The rows come from 4 hidden closed curves, with some noise, and rows from the same curve form a group. Each curve winds through 8 dimensions. The rows are also pushed far along 4 directions, which tell nothing about the answers.
Some rows, each with its group after it:
0.14 0.96 -1.21 0.55 -0.65 0.29 1.04 -1.62 0.67 -1.31 0.03 -0.03 -0.16
 1.67 1.68 0.10 0.86 -> q_940
1.63 -2.31 0.72 2.36 0.13 1.44 -1.94 0.04 1.68 0.34 0.83 0.84 1.30 1.71
 0.23 -0.17 1.64 -> q_940
1.43 0.37 -0.57 0.81 -1.87 1.13 0.57 -0.86 0.27 2.87 0.96 -0.41 -0.11
 1.50 0.17 -0.20 -1.72 -> q_688
-1.31 1.62 -1.42 -0.13 0.16 0.14 2.91 -0.86 0.28 -0.68 0.59 -3.58 0.75
 0.93 1.75 2.09 -0.88 -> q_136
-0.93 -0.52 0.16 -1.21 0.07 1.33 0.49 0.74 -0.31 -1.82 0.27 -0.64 0.09
 -0.86 -0.09 1.31 1.97 -> q_940
-3.16 1.66 2.15 -0.57 2.41 -1.12 1.80 -1.82 -0.61 -5.85 -1.46 -1.29
 -0.30 -1.66 1.80 1.66 -0.27 -> q_136
-0.53 0.27 -1.90 1.17 2.28 -1.19 -0.17 -0.55 0.42 -2.30 -1.55 -1.05 0.11
 1.52 1.45 1.62 1.04 -> q_688
-0.57 -0.33 -0.51 1.30 -2.39 -0.55 -0.27 -0.78 2.07 -0.25 0.09 -0.84
 1.34 2.37 2.39 0.38 1.91 -> q_940
-0.29 -0.05 1.18 -0.63 -0.72 -0.35 0.74 -0.52 0.12 -0.21 -1.67 -0.71
 0.24 0.66 1.01 0.43 0.11 -> q_688
0.91 -0.75 -1.42 -0.11 -1.96 1.38 0.15 1.77 0.32 1.51 0.56 0.25 -0.55
 -0.26 -1.22 0.21 1.08 -> q_136
1.00 0.79 3.30 -1.54 -0.58 0.25 -3.42 0.92 0.10 -2.02 -2.65 3.38 3.69
 -0.99 0.03 1.45 0.90 -> q_940
-1.15 0.61 2.57 -1.36 -0.35 0.37 -0.26 -0.68 0.28 -4.21 -0.73 1.31 0.37
 -1.98 0.79 -1.23 2.57 -> q_940
-1.19 -2.83 -0.46 1.82 -1.52 -0.39 -0.73 0.66 2.09 -0.96 0.74 3.58 -1.40
 2.43 2.36 -0.37 1.64 -> q_688
2.44 -2.15 -2.61 -0.59 -0.85 1.42 0.61 3.26 -1.03 5.14 0.79 0.88 -1.49
 0.80 -2.94 0.23 -0.67 -> q_315
1.53 -4.88 0.89 3.91 -3.01 0.83 -0.65 -0.99 2.91 3.22 2.64 3.64 -1.43
 3.50 1.31 -2.98 1.88 -> q_940
-0.54 1.52 -1.90 -1.58 -0.93 0.23 -0.55 0.27 -1.32 0.49 -0.67 -1.99
 -1.59 -0.56 -1.41 0.45 -0.83 -> q_315
1.31 0.10 4.49 -1.91 -1.22 2.13 -2.57 -0.10 -1.51 0.73 -0.27 1.30 1.02
 -2.84 -2.85 -0.94 -0.22 -> q_136
0.47 -0.98 -1.60 -0.66 1.09 -0.14 0.79 2.61 -0.67 1.16 -0.17 0.43 -0.57
 -0.28 -1.47 0.96 -0.32 -> q_315
1.58 0.66 -0.11 0.57 -1.53 1.29 -0.43 -0.41 -0.68 3.43 0.64 -2.13 0.20
 0.48 -1.73 0.69 -2.12 -> q_136
3.70 1.66 0.53 0.37 -0.55 1.00 -0.31 1.84 0.92 0.12 -3.66 1.15 4.54 0.62
 -0.25 4.53 -1.08 -> q_688
0.56 -1.26 -0.66 1.22 1.03 0.59 -0.69 0.99 0.52 0.95 1.05 -0.75 -0.12
 0.26 -0.74 -0.54 -0.05 -> q_136
-1.67 -0.58 0.79 0.81 1.22 -1.60 -0.37 -0.55 -0.96 -0.70 0.39 -0.65
 -1.35 -0.95 -0.69 1.09 -1.28 -> q_136
-0.31 -1.60 -0.30 1.34 -2.73 0.27 -0.81 0.40 3.24 1.44 1.68 1.24 -0.03
 2.06 1.83 -2.32 0.18 -> q_315
1.20 -0.66 0.62 2.36 0.84 0.61 -2.11 0.27 0.75 -0.20 0.21 0.36 1.22
 -0.29 -0.88 1.45 -0.11 -> q_136
0.96 -1.78 0.34 1.62 0.50 -0.46 -0.88 -0.09 0.80 0.89 -1.34 -0.19 0.97
 2.70 0.63 0.72 1.22 -> q_315
2.31 2.98 -0.47 -2.99 1.72 2.01 -3.15 2.69 -2.62 0.11 -3.59 -2.21 2.64
 -0.76 -3.10 3.58 -2.35 -> q_688
-1.74 -1.01 2.40 -0.97 -2.93 -0.71 1.29 -1.33 -1.27 0.21 2.02 4.05 -5.07
 -3.71 -1.13 -4.13 -0.29 -> q_688
1.50 3.53 1.97 0.84 0.12 -0.58 -3.45 -0.24 0.39 -3.81 -3.91 0.03 3.51
 -1.81 -0.86 2.47 -0.37 -> q_136
-2.07 -2.03 0.66 0.45 -1.32 0.58 1.01 -1.22 -0.15 0.31 2.28 -0.99 -1.71
 0.09 0.61 0.61 1.11 -> q_940
-1.63 -2.33 -1.97 0.64 -0.40 -1.10 0.78 0.55 -0.41 2.65 2.02 -2.54 -2.89
 1.44 -0.36 -0.67 -0.58 -> q_940
0.11 -0.21 -1.93 -0.13 -0.59 1.72 1.22 0.94 -0.52 0.08 -0.03 0.38 -0.48
 0.76 0.03 4.01 -0.36 -> q_688
0.24 0.62 0.75 -0.69 1.08 0.75 -0.90 -1.26 -2.77 0.87 -0.29 -0.63 -2.67
 -1.39 -2.75 0.55 -2.74 -> q_315
2.16 -0.75 1.12 -0.24 -2.31 1.14 0.47 0.55 0.10 3.32 0.71 2.28 0.18 0.50
 -1.10 -1.05 -1.24 -> q_136
-0.24 1.93 -1.16 -0.16 0.95 -0.21 0.05 -0.28 -0.70 -3.16 -0.61 0.02
 -0.32 -1.44 -0.43 1.26 0.46 -> q_940
-3.02 2.88 2.05 -2.21 -0.08 -1.07 0.93 -1.29 -1.07 -3.27 0.76 -2.18
 -0.02 -4.03 0.06 -1.16 -0.48 -> q_940
0.25 0.90 -1.63 0.10 1.22 -0.45 1.26 1.66 0.56 -1.01 -1.04 0.18 0.83
 0.59 0.53 2.36 -1.75 -> q_315
-2.10 2.28 0.12 -1.09 2.89 -1.25 3.12 -0.86 -0.13 -3.74 -0.76 -2.23 1.39
 -0.73 2.22 0.89 0.06 -> q_315
1.57 -1.07 -0.38 -0.06 -1.52 1.37 -1.07 2.13 1.05 -0.27 -0.87 1.37 1.29
 0.60 -0.48 0.94 2.33 -> q_940
0.74 1.02 0.28 -0.76 -2.30 0.94 -1.10 0.11 -1.16 2.19 0.04 -1.60 0.79
 -0.62 -1.74 2.16 -1.23 -> q_940
-0.85 -1.31 1.36 -0.33 0.84 -0.63 1.17 -0.57 0.20 -0.24 0.21 0.49 -0.92
 0.46 1.02 -2.97 1.42 -> q_315
0.21 -0.26 -2.96 0.60 1.54 0.81 0.41 -0.71 -0.14 0.25 1.01 -1.45 -0.70
 2.51 0.80 0.33 0.54 -> q_940
0.09 0.11 0.12 2.09 0.24 -1.43 -1.97 -1.17 1.94 -2.32 0.25 1.77 0.11
 0.21 1.22 -3.63 2.08 -> q_136
-1.50 -1.86 1.24 -0.35 -0.19 -1.28 0.67 -1.53 -0.01 -0.45 0.26 1.00
 -3.15 -0.59 0.75 -4.46 2.20 -> q_688
1.97 -0.24 -1.49 0.45 -1.02 0.46 -0.20 1.39 0.11 1.19 -1.24 2.58 -1.03
 1.07 -1.11 1.13 -1.25 -> q_315
0.51 -3.11 -2.59 0.54 -2.48 1.09 -0.16 2.10 -0.17 4.07 1.63 2.05 -3.43
 2.55 -0.75 -0.05 -0.78 -> q_688
-0.09 0.67 4.37 -1.01 -0.96 0.41 1.52 -1.92 -1.57 -0.32 0.30 2.36 -1.64
 -3.97 -1.25 -1.34 -2.07 -> q_688
-0.70 -1.97 -3.65 -0.16 -3.83 0.21 2.44 -0.17 0.28 4.36 1.54 -1.07 -4.17
 3.24 0.56 -1.82 0.75 -> q_315
-2.03 -0.14 -0.06 -1.88 -0.10 -0.32 0.46 0.15 -1.54 -0.68 -0.61 -1.89
 -1.08 -0.27 -0.41 1.55 0.61 -> q_136
-1.57 -0.33 0.20 -0.44 1.69 -0.59 1.59 0.42 0.12 -2.79 0.26 1.12 -0.18
 -1.50 0.81 0.26 1.46 -> q_315
1.87 0.67 2.64 0.13 -1.74 0.32 -1.27 0.02 -0.05 -0.97 -1.18 4.30 -0.25
 -2.25 -1.60 -1.69 -0.29 -> q_136
-2.29 -1.19 -0.62 -0.53 -1.04 -0.51 4.85 -2.05 -0.14 0.76 0.89 -1.58
 -3.42 1.42 2.45 -1.00 0.25 -> q_688
0.82 -1.39 -1.19 0.01 -0.50 1.43 -0.06 1.25 0.64 2.30 1.63 0.00 0.07
 0.72 -0.57 -0.87 0.64 -> q_315
0.85 0.99 -3.03 -0.50 -2.33 1.38 -0.67 1.17 0.20 1.49 0.73 0.09 -0.23
 1.18 -0.09 0.38 0.01 -> q_688
0.86 1.00 2.15 -0.84 1.57 -0.33 -0.89 0.68 -0.11 -1.73 -2.16 0.44 2.61
 -0.96 -0.26 -0.01 0.54 -> q_315
-0.08 -1.71 -1.94 2.67 -1.49 -0.80 -0.21 1.00 4.56 -1.71 -0.02 1.24 1.21
 3.00 3.47 -2.40 4.56 -> q_136
4.24 1.58 1.46 -0.69 -0.81 2.65 -3.50 1.13 -0.88 2.12 -0.89 2.28 2.08
 -1.14 -2.91 -0.40 -2.07 -> q_688

New rows. What belongs after each?
-1.22 -0.18 2.64 0.71 -0.28 -2.15 -0.91 -0.63 0.32 -1.95 0.82 3.34 0.09
 -2.56 -0.22 -1.26 -0.01 -> q_136
2.04 -1.40 -0.68 1.79 -0.22 1.63 -1.28 -0.07 -0.01 1.61 -0.17 -0.98
 -0.24 1.96 -1.30 1.50 -0.11 -> q_940
-0.57 0.98 -0.76 0.73 -0.89 -1.73 -0.90 -0.56 0.57 -0.91 0.13 0.91 -0.76
 -0.89 0.36 -2.08 0.62 -> q_688
-1.17 0.43 -0.57 -2.87 -0.56 0.23 0.57 1.33 -3.01 1.59 -0.17 -2.49 -1.52
 -1.63 -2.71 2.21 -1.35 -> q_136
0.64 -1.18 -0.82 1.66 1.26 0.49 -0.80 1.17 1.18 0.26 0.57 -0.77 0.75
 0.84 -0.04 -0.03 0.47 -> q_136
-1.77 0.02 3.71 -0.81 -1.30 -0.20 0.24 -2.82 -0.24 -3.20 0.38 1.87 -2.49
 -2.14 0.68 -3.94 1.62 -> q_940
0.42 1.58 -2.54 0.65 0.00 -0.35 -0.44 -0.15 0.50 -0.45 -0.53 -1.97 -0.10
 0.79 0.03 -0.54 0.40 -> q_136
-0.84 0.92 -1.04 -0.77 1.34 -1.21 2.06 1.41 -0.06 -1.29 -0.73 -0.87 0.72
 -1.36 0.48 1.37 -0.45 -> q_688
-1.75 1.47 1.88 0.37 1.53 -0.52 -0.06 -1.96 0.17 -4.56 -0.42 1.60 -0.83
 -1.85 1.07 0.46 -1.49 -> q_315
-1.07 -4.29 1.18 2.68 -0.68 0.39 0.08 -2.97 0.70 1.04 3.66 1.29 -4.81
 1.33 0.62 -4.72 1.78 -> q_940
-0.84 -0.05 -2.93 -0.53 -0.31 0.63 -0.51 1.34 0.78 -0.22 1.11 -0.09
 -0.56 2.25 1.61 -0.96 0.67 -> q_688
2.21 -1.21 -0.55 0.04 -4.25 0.06 -0.23 2.36 0.69 4.74 0.87 2.55 -0.20
 0.40 -1.86 -1.36 -0.64 -> q_136
-2.61 1.38 0.28 -0.78 2.49 -1.84 2.33 -0.10 0.46 -4.35 -1.13 -2.17 1.79
 -1.88 2.16 1.94 1.17 -> q_688
1.81 -0.75 -1.29 -0.13 -1.44 -0.09 0.03 1.14 0.68 2.12 -2.58 -0.29 0.34
 2.82 0.29 0.41 0.71 -> q_688
-1.37 0.96 0.43 -0.40 0.83 0.29 -0.47 -0.18 -1.47 -0.90 -0.45 -2.01 0.15
 -0.66 -0.40 3.65 -2.18 -> q_688
4.33 -1.02 -1.94 3.11 -3.11 -0.27 -1.42 0.75 3.09 3.10 -1.20 3.72 1.48
 4.08 0.72 -1.90 1.60 -> q_315
0.26 2.33 -3.20 -0.36 -0.19 -0.69 0.68 2.10 0.87 0.27 -0.95 -3.47 3.23
 1.45 0.66 2.81 -0.39 -> q_136
-0.36 -0.43 -1.39 -0.06 -0.23 0.31 -0.34 0.65 0.50 0.99 1.58 -0.67 -0.41
 -0.10 -0.33 -1.12 0.41 -> q_315
2.68 0.83 3.27 1.51 -1.18 -0.28 -1.19 0.49 2.69 -2.21 -3.56 3.52 4.90
 0.11 1.52 1.88 0.86 -> q_688
-0.03 -2.38 1.56 0.40 -0.61 0.59 -0.90 -1.09 0.88 0.02 0.64 1.99 -1.30
 0.56 0.90 -3.39 2.73 -> q_688
1.11 2.45 -0.85 -1.10 1.04 0.69 2.20 1.00 -0.45 -0.56 -3.01 -2.93 3.40
 0.43 0.47 5.68 -1.75 -> q_688
-0.87 1.05 -2.12 -1.29 -1.34 0.20 1.27 0.85 -0.59 -0.15 -1.22 -1.71
 -0.56 0.47 -0.04 3.13 -0.31 -> q_315
-0.78 1.66 0.91 0.73 -0.21 -0.06 0.94 -2.23 0.77 -1.64 0.36 -0.75 1.05
 0.06 2.05 0.36 -0.75 -> q_688
0.09 -0.40 -2.45 -0.04 -1.61 0.97 0.59 0.57 -0.86 3.60 0.74 -4.50 -0.65
 1.97 -1.06 2.37 -0.90 -> q_940
-2.09 -1.08 0.10 -0.69 -1.27 -1.19 1.47 -0.08 -1.01 0.89 1.90 0.49 -2.68
 -1.46 -0.70 -0.82 -0.39 -> q_136
0.61 0.45 -0.43 -0.23 1.49 1.09 -0.88 -0.71 -0.88 0.02 0.76 -0.39 0.17
 0.20 -0.44 -0.12 -0.22 -> q_940
1.31 1.14 -1.40 -1.54 0.73 2.55 0.21 0.16 -1.69 1.70 0.65 -1.21 -0.65
 0.43 -1.16 0.09 -1.80 -> q_688
3.36 -1.05 -0.23 -0.33 -1.54 1.81 -2.04 3.32 0.96 3.62 -0.29 0.59 2.89
 1.26 -1.61 -0.17 -0.01 -> q_940
-2.73 2.74 -0.95 -0.58 2.14 -0.81 0.94 -2.39 -1.65 -3.74 -1.15 -4.62
 -0.82 -0.55 0.80 2.61 -0.53 -> q_136
0.70 -2.26 -1.00 0.81 -1.10 1.16 -0.29 2.06 1.31 -0.05 0.03 0.98 0.76
 1.36 0.15 2.07 2.40 -> q_940
-0.24 0.69 -0.98 -1.89 1.32 0.89 0.45 0.79 -2.28 -0.46 -1.54 -2.49 -0.72
 0.18 -1.37 3.18 -1.08 -> q_940
-1.04 -0.21 2.14 0.09 -0.51 0.45 -0.92 -0.73 -1.45 0.60 1.03 -0.31 -0.99
 -2.02 -1.32 1.37 -2.07 -> q_688
-2.06 1.34 1.86 -3.27 1.41 -0.26 0.74 0.25 -3.21 0.46 0.78 -2.18 -0.99
 -3.24 -2.02 0.38 -3.36 -> q_940
2.69 -2.41 0.08 1.58 -2.50 0.46 -0.69 2.06 2.59 3.44 -1.44 0.93 2.68
 3.30 0.86 0.99 0.94 -> q_688
1.68 0.16 -0.84 1.85 -0.98 0.36 -2.75 1.86 4.05 -0.87 -0.87 1.01 4.76
 2.14 1.93 0.77 1.65 -> q_315
0.70 0.69 -0.59 0.93 -0.41 0.15 -0.08 0.85 1.25 -2.44 -0.69 1.91 1.05
 -0.61 0.42 1.00 1.39 -> q_136
0.03 0.66 1.85 -1.11 -1.26 1.32 -3.50 1.08 0.14 -1.53 -0.59 1.82 1.57
 -1.02 -0.35 -0.06 0.49 -> q_688
-1.06 -0.40 -0.68 -0.64 1.11 -0.38 -1.24 0.12 -0.07 -1.32 -0.93 -0.84
 -0.99 0.69 0.18 -0.60 1.06 -> q_315
-0.07 0.92 -1.64 -0.42 0.49 0.37 -0.92 1.01 0.55 -0.78 0.65 0.41 0.45
 0.79 0.86 -1.19 -0.09 -> q_688
0.65 0.16 1.62 0.71 0.67 -0.66 -2.22 -1.23 -1.32 -0.51 -1.03 1.41 -1.32
 -1.30 -1.88 -0.51 -0.74 -> q_315
-2.36 -2.82 -1.27 1.55 -0.23 -2.59 1.34 -0.78 1.52 1.49 3.39 0.27 -2.89
 2.08 1.99 -4.66 0.90 -> q_136
-0.28 0.89 -1.81 0.66 -1.04 -0.27 0.71 -0.79 0.29 -0.15 0.15 -1.54 -1.73
 0.53 0.37 -1.21 0.23 -> q_136
1.36 0.72 -1.98 -1.38 0.05 1.69 -2.39 1.94 -0.70 1.01 -2.23 -1.74 0.48
 1.39 -1.76 2.63 -1.33 -> q_315
0.74 0.52 1.31 -0.01 -0.32 0.55 1.85 -0.63 0.08 -0.66 -0.90 1.45 0.56
 -0.57 0.55 1.34 -0.88 -> q_688
1.79 0.11 -1.56 0.72 -2.51 -0.69 -2.11 2.14 0.53 2.74 0.35 0.73 0.56
 -0.22 -1.97 -0.64 -0.40 -> q_940
-1.53 -1.09 1.05 -1.12 -0.09 -0.09 0.25 0.06 -0.50 -1.10 -0.08 1.47
 -0.45 0.08 0.87 1.21 0.67 -> q_940
-0.90 0.63 0.38 -0.65 1.78 0.50 0.52 0.40 0.40 -2.64 0.11 -0.49 1.94
 -1.28 0.76 1.12 1.44 -> q_315
-1.47 -0.60 -1.25 -0.81 -1.07 0.92 1.56 -0.42 -1.04 1.54 1.48 -2.14
 -0.99 0.88 0.31 2.52 -0.29 -> q_940
-0.09 -2.47 2.28 -0.88 -1.91 0.20 -1.29 -0.93 -0.82 2.45 0.69 2.12 -4.01
 0.06 -0.94 -5.53 0.28 -> q_688
-1.14 0.79 -2.49 -2.88 1.59 2.11 1.98 1.35 -1.28 -1.38 -0.53 -4.27 0.82
 0.85 0.46 3.62 1.21 -> q_940
0.68 -0.23 1.07 -2.11 -0.79 2.29 -0.56 1.78 -3.01 1.65 0.70 -0.42 -1.25
 -3.73 -4.50 2.12 -1.43 -> q_940
0.22 -3.59 -0.83 0.56 -1.81 1.87 -0.52 0.59 0.39 3.12 2.18 -0.72 -1.49
 1.96 -0.52 -0.63 2.07 -> q_940
-2.58 1.69 1.31 -1.19 1.19 -0.60 -0.15 -1.01 -2.23 -1.86 0.24 -4.52
 -0.45 -2.83 -1.38 1.93 -1.44 -> q_940
-0.59 0.47 0.61 0.00 0.99 -0.63 -1.32 -0.80 -1.27 -0.99 -1.18 0.00 -1.38
 -0.26 -0.50 0.38 -1.29 -> q_688
0.83 -0.19 1.48 -0.21 -1.01 -0.21 0.30 -0.41 0.13 0.97 1.01 2.75 0.33
 -0.30 -0.26 -1.61 -0.66 -> q_136
